The rows come from 5 hidden closed curves, with some noise, and rows from the same curve form a group. Each curve winds through 8 dimensions. The rows are also pushed far along 5 directions, which tell nothing about the answers.
Some rows, each with its group after it:
[-19,6,-14,13,8,-4,8,-6,-2,7,9,8,23,5,-8,8,4,-1,1,1,5,-10,5,26,8] | (2)
[11,-1,8,-4,2,6,-11,-8,11,19,-8,-11,-13,20,1,-16,10,12,5,-5,2,-5,-6,-10,2] | (4)
[9,8,9,-13,-2,5,-4,-3,10,-1,-11,1,-10,-4,7,-3,-7,4,0,0,-4,0,2,-9,-6] | (3)
[4,13,-1,-8,1,-3,2,5,5,1,3,2,5,6,-7,3,-5,-3,-3,10,2,-1,-2,8,-2] | (3)
[-6,7,-2,2,2,-5,5,-5,1,-3,-3,2,0,0,-2,0,7,0,4,-7,-1,-4,10,18,3] | (2)
[-10,-13,-6,7,2,3,-1,-7,0,20,4,-13,-1,12,1,-1,25,4,14,-4,8,-16,-7,14,11] | (3)
[8,8,11,-9,-10,-6,-11,5,5,1,6,-9,-15,4,-2,-2,-13,3,-5,-3,8,9,-13,-5,-1] | (0)
[6,10,4,0,6,-3,12,4,9,2,-3,7,12,11,-18,7,-3,3,-11,2,1,10,7,10,11] | (1)
[8,0,3,-3,2,2,-5,-2,6,0,-3,2,5,6,2,-7,0,3,-9,3,-8,5,3,-6,-6] | (4)
[-9,13,-7,0,1,0,1,-4,2,13,0,3,1,6,-7,3,-4,2,3,0,5,-5,5,12,-1] | (3)
[0,3,0,-2,5,-1,4,-8,9,2,-3,5,11,4,1,-5,12,1,-1,0,-7,0,4,14,0] | (0)
[-1,3,0,-6,3,-1,8,-12,-1,-4,-12,3,-5,-10,8,-8,8,0,14,-5,-7,-9,9,4,0] | (1)
[4,-1,4,-2,0,-1,-7,0,5,-1,5,-6,-2,5,4,-3,4,1,2,-2,3,-7,-6,5,-2] | (1)
[20,0,13,6,-1,-8,16,4,-2,-22,0,4,10,-8,-7,3,-11,-1,-22,2,1,19,10,-3,2] | (4)
[16,9,10,-9,-7,3,-10,14,14,-9,-4,0,-15,4,0,-6,-5,2,0,-5,-4,16,-11,-14,-8] | (0)
[4,-6,2,-4,-4,6,-6,-1,0,7,-5,-7,-7,4,1,0,3,-1,-9,8,1,5,-3,-10,-5] | (0)
[22,1,15,-9,9,-2,7,1,6,-9,-10,6,7,4,-7,-1,-7,3,-12,6,-6,6,5,-13,7] | (1)
[8,6,7,-11,5,1,4,-5,13,1,-10,-1,4,7,3,-2,11,4,-2,3,-6,-6,6,10,5] | (2)
[3,4,2,-4,4,-3,-1,-8,2,-2,-7,-3,-8,5,3,-11,10,0,11,-4,-1,-8,-1,5,4] | (2)
[6,-3,1,-5,-2,6,-8,3,8,11,-3,-5,-6,13,1,-6,8,5,-5,0,-7,7,-1,-5,-4] | (3)
[4,13,6,-9,-3,0,5,-8,8,-5,-10,5,-2,-10,3,-2,-3,-2,2,3,0,4,-1,1,-3] | (4)
[-4,-7,-4,5,-5,4,-4,-5,1,-2,-1,-6,-8,-5,12,-8,15,-1,12,-9,-1,-8,1,5,-10] | (3)
[3,-7,0,-7,-4,6,-1,-1,3,5,-5,-5,-2,-1,5,-6,11,-2,2,5,-7,-3,3,-5,-8] | (1)
[-8,-13,-4,10,-1,-1,8,-1,-9,-5,-2,-3,-1,-7,0,5,13,-5,-2,-5,-2,6,8,6,5] | (2)
[8,-1,2,-6,-8,3,-14,15,4,-1,8,-7,-14,4,-1,-1,-4,-6,2,5,5,11,-24,-13,-8] | (3)
[13,-6,9,0,14,-1,-16,2,7,12,3,-3,-1,31,-10,-6,-1,11,-9,-3,0,6,-12,-6,13] | (2)
[-2,6,2,-3,-1,-3,-6,-3,1,-5,2,-3,-2,-2,7,-4,-3,3,9,-4,1,-20,3,2,-2] | (4)
[3,-6,-1,0,-8,2,10,-1,-3,-13,-9,-2,-1,-13,8,-5,14,-5,-2,1,-9,2,13,-2,-7] | (4)
[-7,0,-4,-2,-21,-3,-9,11,-10,-7,7,-5,-19,-18,6,-4,-13,-6,3,-7,-3,11,0,-16,-17] | (0)
[2,12,-1,0,3,-8,11,-10,1,-10,-2,8,12,-6,1,-9,1,0,5,-3,-6,-9,15,12,-3] | (4)
[0,-1,3,9,4,-4,-1,-12,-1,-2,4,-1,7,1,3,-4,0,3,-1,-4,5,-10,2,8,-1] | (4)
[-7,-7,-4,2,-10,3,-12,-9,0,15,7,-12,-10,0,7,-11,11,-1,12,-2,7,-6,-14,-1,-11] | (4)
[8,0,3,8,10,-2,11,-10,0,-5,-9,1,7,6,-6,0,11,-3,-10,4,3,7,6,12,7] | (0)
[20,-2,10,-2,5,1,-2,-5,6,-1,-10,-4,-7,11,2,-11,6,7,-10,-2,-5,9,5,-3,-3] | (1)
[-12,16,-6,2,-1,-8,2,9,-3,-3,9,5,3,1,-10,10,-13,-4,6,1,9,-4,-5,8,9] | (2)
[-15,-14,-11,11,-9,-4,-1,20,-15,-4,18,-5,3,-3,-8,14,-2,-8,-3,-1,3,6,-5,-2,7] | (0)
[2,-9,6,5,4,3,-5,-10,-1,6,-4,-4,-5,3,2,-1,3,3,-2,-2,6,2,-6,-6,2] | (0)
[8,17,6,-4,-4,2,-6,4,15,1,-4,-2,-10,10,-2,-7,-2,8,4,-9,1,-1,1,0,-4] | (4)
[7,-7,7,-2,-7,9,-1,-6,0,-5,-15,-2,-13,-13,9,-4,1,-2,-6,2,-3,11,2,-20,-11] | (4)
[-3,-14,-3,5,-8,5,-7,17,-5,-5,13,0,-1,-9,-1,11,-7,-10,-3,5,4,13,-19,-14,-7] | (3)
[12,6,6,-3,7,-12,-6,8,-7,-1,7,-3,-4,16,-10,3,-19,5,-17,2,4,8,-1,1,11] | (1)
[9,0,5,1,15,-4,-3,-10,5,7,-1,-1,4,20,-1,-11,8,12,3,-8,-2,-13,5,11,9] | (1)
[4,-10,4,8,8,0,-3,2,-3,-4,4,5,8,4,-5,4,-6,-1,-12,2,1,13,-9,-8,6] | (2)
[6,-4,0,-1,-1,5,-16,0,-2,3,-4,-8,-18,9,1,-9,4,-6,2,5,4,7,-17,-15,-8] | (0)
[7,-13,6,7,1,6,-1,-3,8,3,-1,-5,2,7,4,-5,16,6,-2,-6,-1,4,-5,-1,2] | (4)
[-13,6,-5,0,-12,-4,-16,20,-1,-2,16,-3,-11,0,-1,8,-14,-1,2,-8,2,6,-13,-2,-1] | (3)
[-11,31,-9,0,-8,-6,1,17,5,-20,7,12,2,-9,-4,8,-19,-4,6,-9,-2,-10,16,15,-12] | (0)
[-2,-19,-4,2,2,3,-2,-3,-6,4,3,-7,4,1,8,-4,17,-1,4,2,-5,-13,2,0,0] | (3)
[-19,6,-9,2,-4,3,0,0,6,8,3,4,5,-4,3,8,2,3,5,-8,-3,-9,10,15,-3] | (3)
[8,3,4,-6,0,3,0,-13,6,-3,-11,-1,-7,-6,11,-12,10,-2,7,1,-2,-3,-2,2,-11] | (3)
[1,-27,-3,10,-7,5,-3,8,-16,4,3,-10,-6,-1,-3,5,4,-5,-19,6,-1,23,-4,-19,-1] | (3)
[3,20,1,-2,0,-7,1,-2,1,-16,-3,7,-4,-8,4,-7,-11,0,8,-9,-2,-10,14,8,-11] | (1)
[-4,-2,-5,-6,-6,2,-15,-2,1,11,2,-13,-13,13,7,-14,14,0,11,1,-2,-13,-8,-2,-5] | (4)
[3,12,6,-2,-7,1,0,4,2,-7,-5,6,-10,-12,-3,1,-19,0,0,-4,3,14,-3,-16,-7] | (4)
[2,-7,8,8,-5,-2,-10,8,0,-1,12,-6,-5,2,-5,10,-10,1,-12,-3,13,16,-18,-4,3] | (0)
[19,-5,12,1,6,-3,7,-5,1,-10,-8,-2,-2,3,-3,-7,6,0,-4,0,2,5,0,-4,6] | (1)
[15,23,8,-19,7,-4,-17,-1,18,2,-3,-1,-6,24,2,-18,-2,9,5,-1,-8,-15,-1,5,-5] | (2)
[-12,8,-8,6,-10,-7,1,16,-6,-7,12,-1,-5,-4,-8,8,-8,-4,5,-7,5,0,1,7,2] | (0)
[-17,-3,-8,10,6,-5,1,-5,-6,0,5,1,9,0,0,5,5,2,6,-11,-2,-18,16,19,5] | (2)
[8,-3,11,0,-1,-2,3,11,-2,-10,-1,0,-7,-6,-3,14,-15,2,-12,-3,5,17,-4,-9,9] | (1)
[-2,-11,1,10,5,-3,4,16,-8,-4,10,2,11,6,-14,17,-9,1,-14,0,4,10,-1,-6,18] | (2)
[0,-6,2,6,2,-6,5,5,-8,-11,9,6,14,-8,-8,15,-13,-7,-20,8,4,15,-3,0,3] | (1)
[3,5,5,-5,-5,2,-6,-1,3,0,-4,-6,-16,-1,5,-4,-1,2,8,-4,4,-5,-3,-5,-3] | (3)
[28,-8,18,-2,12,-3,9,-10,4,-6,-13,-4,0,12,-5,-11,13,4,-8,4,1,7,-3,-4,13] | (1)
[1,-14,-2,-8,7,4,-14,-13,-4,15,-7,-5,-14,9,14,-22,15,4,17,-4,-12,-7,-8,-11,-2] | (1)
[-4,13,-6,-3,4,2,-2,-5,9,0,-5,9,5,3,4,-10,5,2,12,-4,-9,-9,6,7,-8] | (2)
[2,-12,-4,7,11,2,16,-23,-4,10,-15,0,11,5,-2,-12,27,1,0,2,-7,-5,19,10,2] | (1)
[-1,6,-2,-8,-3,-4,-11,8,1,0,5,-2,-7,7,-1,-7,-4,0,8,-2,-5,-5,-5,-5,-2] | (0)
[5,-10,1,10,0,-7,12,4,-10,-11,5,2,11,-5,-7,2,0,-4,-13,2,-2,15,4,-2,6] | (4)
[4,-14,2,5,-4,4,12,2,-5,-16,-13,2,-6,-17,5,0,13,-6,-5,-6,-12,18,13,-7,-4] | (2)
[1,0,4,6,-4,-8,7,5,-1,-6,10,2,11,-3,-10,12,-9,-3,-24,3,5,23,-1,11,4] | (0)
[-10,-6,0,12,-4,-1,6,-5,1,-2,6,-1,7,-11,1,11,4,0,-5,-7,8,4,1,15,1] | (0)
[7,-4,3,-9,6,3,1,-18,1,3,-18,-3,-9,2,8,-18,19,-1,10,3,-8,-3,-1,-4,-1] | (2)
[-8,20,-7,0,5,-9,2,3,3,-7,6,12,9,1,-4,0,-9,0,9,-7,-3,-11,10,18,0] | (3)
[2,-12,6,-8,3,4,0,-11,1,1,-12,-3,-3,-6,10,-1,11,0,-3,1,-7,-4,6,-3,0] | (2)

New rows, each followed by its group:
[-4,-21,-1,4,-6,-2,-9,12,-19,1,11,-11,-15,-5,2,10,-7,-5,-9,2,5,18,-16,-13,6] | (1)
[3,8,5,2,2,-6,-2,6,5,-7,10,-1,5,6,-5,7,-7,2,-7,-2,8,-3,-3,14,4] | (1)
[9,-26,3,-2,1,3,1,-1,-10,2,-2,-8,3,0,1,-3,12,-6,-10,13,-5,5,-4,-18,2] | (1)
[-3,-9,-2,4,-10,0,-12,15,-11,-15,14,-4,-6,-11,4,7,-11,-11,-7,6,5,10,-17,-14,-9] | (2)
[3,4,2,4,3,3,-5,-2,3,-7,-6,6,-2,2,0,-4,-4,0,-7,-4,-4,11,1,-6,-5] | (4)
[1,4,-1,-3,5,-3,-1,-2,5,0,0,-1,7,10,1,-4,9,3,-1,-1,-6,-12,10,14,2] | (2)
[2,7,-2,-2,3,-4,9,4,2,1,3,3,12,5,-10,8,-1,-4,-8,11,4,1,2,13,4] | (3)
[0,14,1,4,10,-12,5,5,-2,-8,5,9,8,5,-8,9,-18,7,-6,-10,1,-3,15,17,12] | (1)
[-2,20,1,-7,7,-9,4,-2,1,-6,-3,10,1,-2,0,2,-17,7,6,-9,-4,-13,17,13,5] | (1)
[6,-19,4,8,11,-3,1,2,-7,-2,5,2,11,6,-5,3,2,1,-12,1,-2,10,-5,-5,12] | (1)
[0,-12,1,3,4,-1,-2,3,-7,1,3,-2,-4,2,5,4,-1,6,-8,-6,-4,7,3,3,6] | (1)
[19,0,12,0,7,-3,-1,4,6,-9,-2,0,-1,10,-4,-5,-2,6,-5,-6,-1,4,-1,-5,5] | (1)
[-29,-15,-16,6,-13,4,2,-14,-10,11,5,-7,3,-22,16,2,17,-6,11,-3,-3,-17,10,12,-13] | (0)
[4,3,3,-6,1,3,-6,1,12,4,-2,-4,-3,11,3,-6,10,5,7,-3,-3,-11,-1,3,1] | (0)
[5,6,5,-8,-4,-1,-5,10,6,-4,5,0,2,1,-3,5,-10,-1,-5,5,1,0,-4,-4,-4] | (1)
[12,0,11,-7,0,-2,-1,-4,3,8,-8,-8,-11,9,-3,-8,0,8,-3,-3,0,4,1,-9,6] | (0)
[-8,10,-9,0,-4,0,0,-6,-3,-2,-5,5,-4,-10,2,-9,-2,-5,13,-4,-5,-9,12,0,-17] | (1)
[1,15,4,-15,5,-1,-7,-8,16,9,-4,-2,1,14,3,-5,7,6,6,1,-2,-18,0,17,3] | (2)
[12,3,7,-4,-1,-4,7,8,0,-10,-4,5,-2,-4,-7,6,-9,-4,-17,5,-2,27,-1,-2,3] | (1)
[4,-21,1,4,5,8,14,-9,4,2,-12,-5,9,1,6,-4,34,2,1,-1,-10,-5,12,6,7] | (0)
[13,7,9,0,14,0,5,-12,14,10,-9,-1,11,23,-6,-3,9,12,-11,0,1,-10,14,16,10] | (0)
[-14,6,-7,4,-2,1,7,-10,2,6,-3,3,5,-6,-2,7,6,-4,-1,2,4,1,5,17,-2] | (0)
[-2,7,3,-13,-5,2,-15,-3,7,6,-5,-6,-19,2,6,-6,1,-1,8,-2,0,-2,-9,-2,-7] | (2)
[4,22,3,-10,-1,-6,2,3,9,-20,-6,9,-4,-7,7,-8,-5,2,11,-11,-11,-8,13,7,-6] | (3)
[-3,6,-1,3,8,-6,2,-14,0,14,-2,-1,4,13,-8,-7,2,8,-1,-5,2,-6,10,13,8] | (0)
[-1,-19,0,0,6,6,-7,-10,2,9,0,-3,7,3,10,-6,16,1,2,2,-6,-7,-5,-2,-3] | (1)
[17,11,15,-18,0,2,-8,1,14,-4,-12,4,-12,3,3,-6,-10,5,-7,1,-7,17,-8,-15,-2] | (3)
[-5,9,1,-10,-11,4,-9,-1,1,-2,-5,0,-16,-14,7,-3,-10,-5,10,1,2,2,-10,-15,-12] | (4)
[16,9,15,-3,9,-1,2,-9,9,-5,-12,4,-2,4,-4,-1,-8,5,-9,-1,3,8,1,-3,4] | (0)
[-3,2,-6,-1,2,-1,-7,-6,-4,14,1,-5,-3,13,-5,-10,5,0,6,2,0,-9,1,1,-3] | (1)
[5,-7,0,-4,4,3,-2,-7,-1,7,-7,1,-3,5,-2,-12,8,-2,2,4,-7,8,-4,-11,-2] | (1)
[-4,-7,7,2,2,-7,1,5,-8,-7,4,1,-1,-5,-9,17,-12,-5,-14,0,6,16,-5,0,13] | (2)
[8,-25,7,-1,1,6,-7,3,-6,9,1,-11,-5,6,1,3,4,2,-11,6,0,8,-9,-18,5] | (1)
[-1,30,3,-12,-9,-3,-3,5,16,-14,-2,9,-6,-10,4,-1,-13,-2,10,-5,0,-1,-3,7,-11] | (4)
[0,22,3,-10,-8,-3,-5,18,6,-14,1,10,-14,-11,-1,7,-26,-1,3,-8,-2,12,-3,-6,-7] | (1)
[2,-4,7,5,11,-1,4,-7,5,7,3,2,16,8,-9,11,-3,4,-13,4,9,1,-3,8,13] | (1)
[4,4,4,-6,3,-3,-11,-1,1,-8,-3,0,-9,2,7,-10,-3,3,8,-9,-7,-11,5,-3,-5] | (2)
[-6,3,-6,4,-2,3,-6,0,-4,3,0,-2,-7,2,-4,3,-1,-7,-1,5,8,5,-7,0,-5] | (0)
[-5,2,-2,3,4,-7,-7,-12,-1,26,8,-11,3,24,-10,-5,4,9,-7,0,8,-7,1,17,8] | (0)
[-6,-21,-4,10,5,-4,-22,9,-14,20,20,-15,-8,25,-6,1,-3,7,-2,-5,8,-3,-18,-6,14] | (1)
[21,-2,12,-3,13,-7,3,-3,0,-12,-4,4,6,7,0,-6,-2,3,-16,2,-7,11,3,1,6] | (1)
[-1,-5,0,4,2,-6,3,1,-6,-8,7,-1,9,-3,-2,3,1,-5,-2,3,2,-5,1,6,2] | (1)
[5,1,6,-2,7,-5,-4,4,0,3,3,-1,-4,10,-1,7,-10,9,-10,-5,2,6,-1,7,12] | (1)
[-4,4,1,0,2,-7,-8,2,-1,-12,9,2,1,-3,4,2,-5,-4,5,-4,2,-7,-6,8,0] | (2)
[-3,-5,2,0,-7,5,-1,-11,8,1,-4,-3,-4,-11,12,-6,13,0,6,-8,-3,1,-1,5,-10] | (0)
[5,27,4,-9,0,-8,-11,-4,10,11,1,-1,-6,18,-8,-9,-15,9,-4,-3,3,-5,5,10,-4] | (0)
[0,-11,-3,13,-6,-2,14,4,-9,-9,4,-1,10,-10,-3,5,4,-4,-14,0,-2,11,14,3,-1] | (4)
[-5,25,2,0,-3,-5,4,7,11,-16,2,9,1,-7,-2,6,-11,2,8,-12,2,-6,6,14,1] | (4)
[14,18,12,-6,-5,1,-6,8,18,-17,-3,6,-7,-2,4,-5,-11,6,1,-11,-3,5,-1,-5,-10] | (4)
[9,7,9,-3,4,-7,-3,-5,4,-11,1,2,4,0,2,-2,-7,0,-7,0,2,1,-2,6,-1] | (0)
[13,5,14,-1,4,0,7,0,8,-9,-8,4,-2,-3,-4,5,-8,4,-5,-4,5,7,1,-2,5] | (1)
[0,-3,2,6,15,-3,1,-11,1,1,1,7,16,7,-3,1,0,2,-7,1,1,0,-2,9,9] | (2)
[-10,6,-4,2,6,-6,-26,10,-2,12,19,-6,0,30,-12,7,-14,0,-10,5,12,-1,-22,4,12] | (4)
[-16,11,-9,-7,1,0,-16,-6,11,20,7,-7,-3,16,5,-9,12,6,26,-6,3,-34,-6,17,0] | (0)
[-3,-2,0,11,-6,-1,3,16,-5,-7,8,0,4,-3,-11,21,-16,-1,-19,-1,7,9,8,-2,3] | (0)
[-5,-11,1,-6,6,0,-8,-8,3,3,0,-3,2,3,8,-4,14,0,6,-3,-7,-10,-4,7,3] | (2)
[-8,-16,-6,6,-16,0,5,20,-17,-17,9,-3,-5,-23,-3,12,-5,-16,-2,5,1,13,-4,-19,-5] | (1)
[-6,4,-4,-1,-1,-4,-7,5,-6,2,6,-3,-7,5,-6,1,-7,-5,6,3,8,1,-14,-4,6] | (2)
[7,-5,8,6,8,-1,4,-7,0,-2,-3,3,9,3,-3,3,-3,4,-15,-1,1,5,7,1,5] | (0)
[-3,7,2,-2,1,-7,5,-2,-4,-4,0,0,-3,-6,1,8,-8,0,-3,-1,6,1,3,14,7] | (1)
[-10,8,-4,6,-8,-2,1,17,-5,-12,4,2,-4,-4,-8,16,-12,-5,-9,-2,4,10,5,0,4] | (4)
[-26,2,-15,6,-8,-3,-15,4,-8,12,21,1,3,-4,-1,2,-12,-3,14,-4,6,-10,-11,1,-8] | (4)
[-12,21,-4,0,-8,-6,7,2,-1,-13,3,11,1,-21,2,2,-19,-1,17,-11,0,-12,12,4,-8] | (4)
[6,-15,3,3,7,5,-7,-13,-3,5,-4,-3,3,4,8,-9,9,0,-4,6,-3,-3,-5,-10,-4] | (2)
[-2,-7,-4,-4,-5,4,-5,0,-7,-2,-5,-3,-13,-5,6,-9,6,-7,12,2,-4,2,-9,-17,-4] | (2)
[-8,-12,-3,6,0,1,-1,1,-11,2,3,-7,-5,-3,1,4,2,-1,9,-1,6,-9,-5,-9,9] | (2)
[20,12,11,-19,-3,-5,-13,3,8,-11,-6,-3,-16,6,7,-21,-5,3,6,-2,-10,-3,-4,-13,-9] | (0)
[-6,-28,-4,9,0,9,0,-17,-11,10,-4,-7,-1,-9,9,-5,20,-7,1,4,0,1,-3,-8,-8] | (1)
[7,-3,5,-3,11,-1,-15,-17,4,27,-4,-10,-7,30,-4,-19,8,12,1,-2,2,-6,-6,-2,5] | (0)
[-12,-23,-4,13,2,3,13,-11,-13,8,-5,-7,5,-5,-2,12,17,-2,-11,0,3,3,13,9,11] | (2)
[-3,11,-3,-3,6,-2,-7,0,9,3,3,4,4,13,-1,-6,4,4,8,-7,-6,-10,3,13,1] | (2)
[4,-3,5,6,-2,-2,0,10,0,-7,5,-2,-3,2,-5,5,-5,2,-1,-6,5,8,-8,-8,9] | (4)
[-11,-13,-7,8,6,0,-11,-8,-11,9,7,-5,3,6,-1,1,4,-6,-1,6,8,-5,-12,0,1] | (0)
[-12,-2,-10,5,0,-1,-6,-12,-8,3,2,-5,-5,-3,10,-12,10,-1,18,-9,-1,-23,8,8,-10] | (1)
[10,1,9,-1,9,-6,8,-2,-4,-12,-8,8,3,-2,-6,3,-10,-1,-10,2,-1,12,2,-6,11] | (2)
[-5,-9,-2,6,14,-5,5,-21,-7,23,-4,-12,6,21,-8,-2,19,4,-3,5,10,-14,4,20,20] | (2)
[-19,5,-5,-3,5,-5,-4,-15,-4,5,-1,2,0,-5,4,1,0,-2,12,-5,2,-16,3,15,2] | (2)
[12,-12,9,5,4,2,-5,-9,1,-6,-4,-3,-1,1,7,-9,5,3,-6,-3,-2,3,-3,-10,-4] | (4)
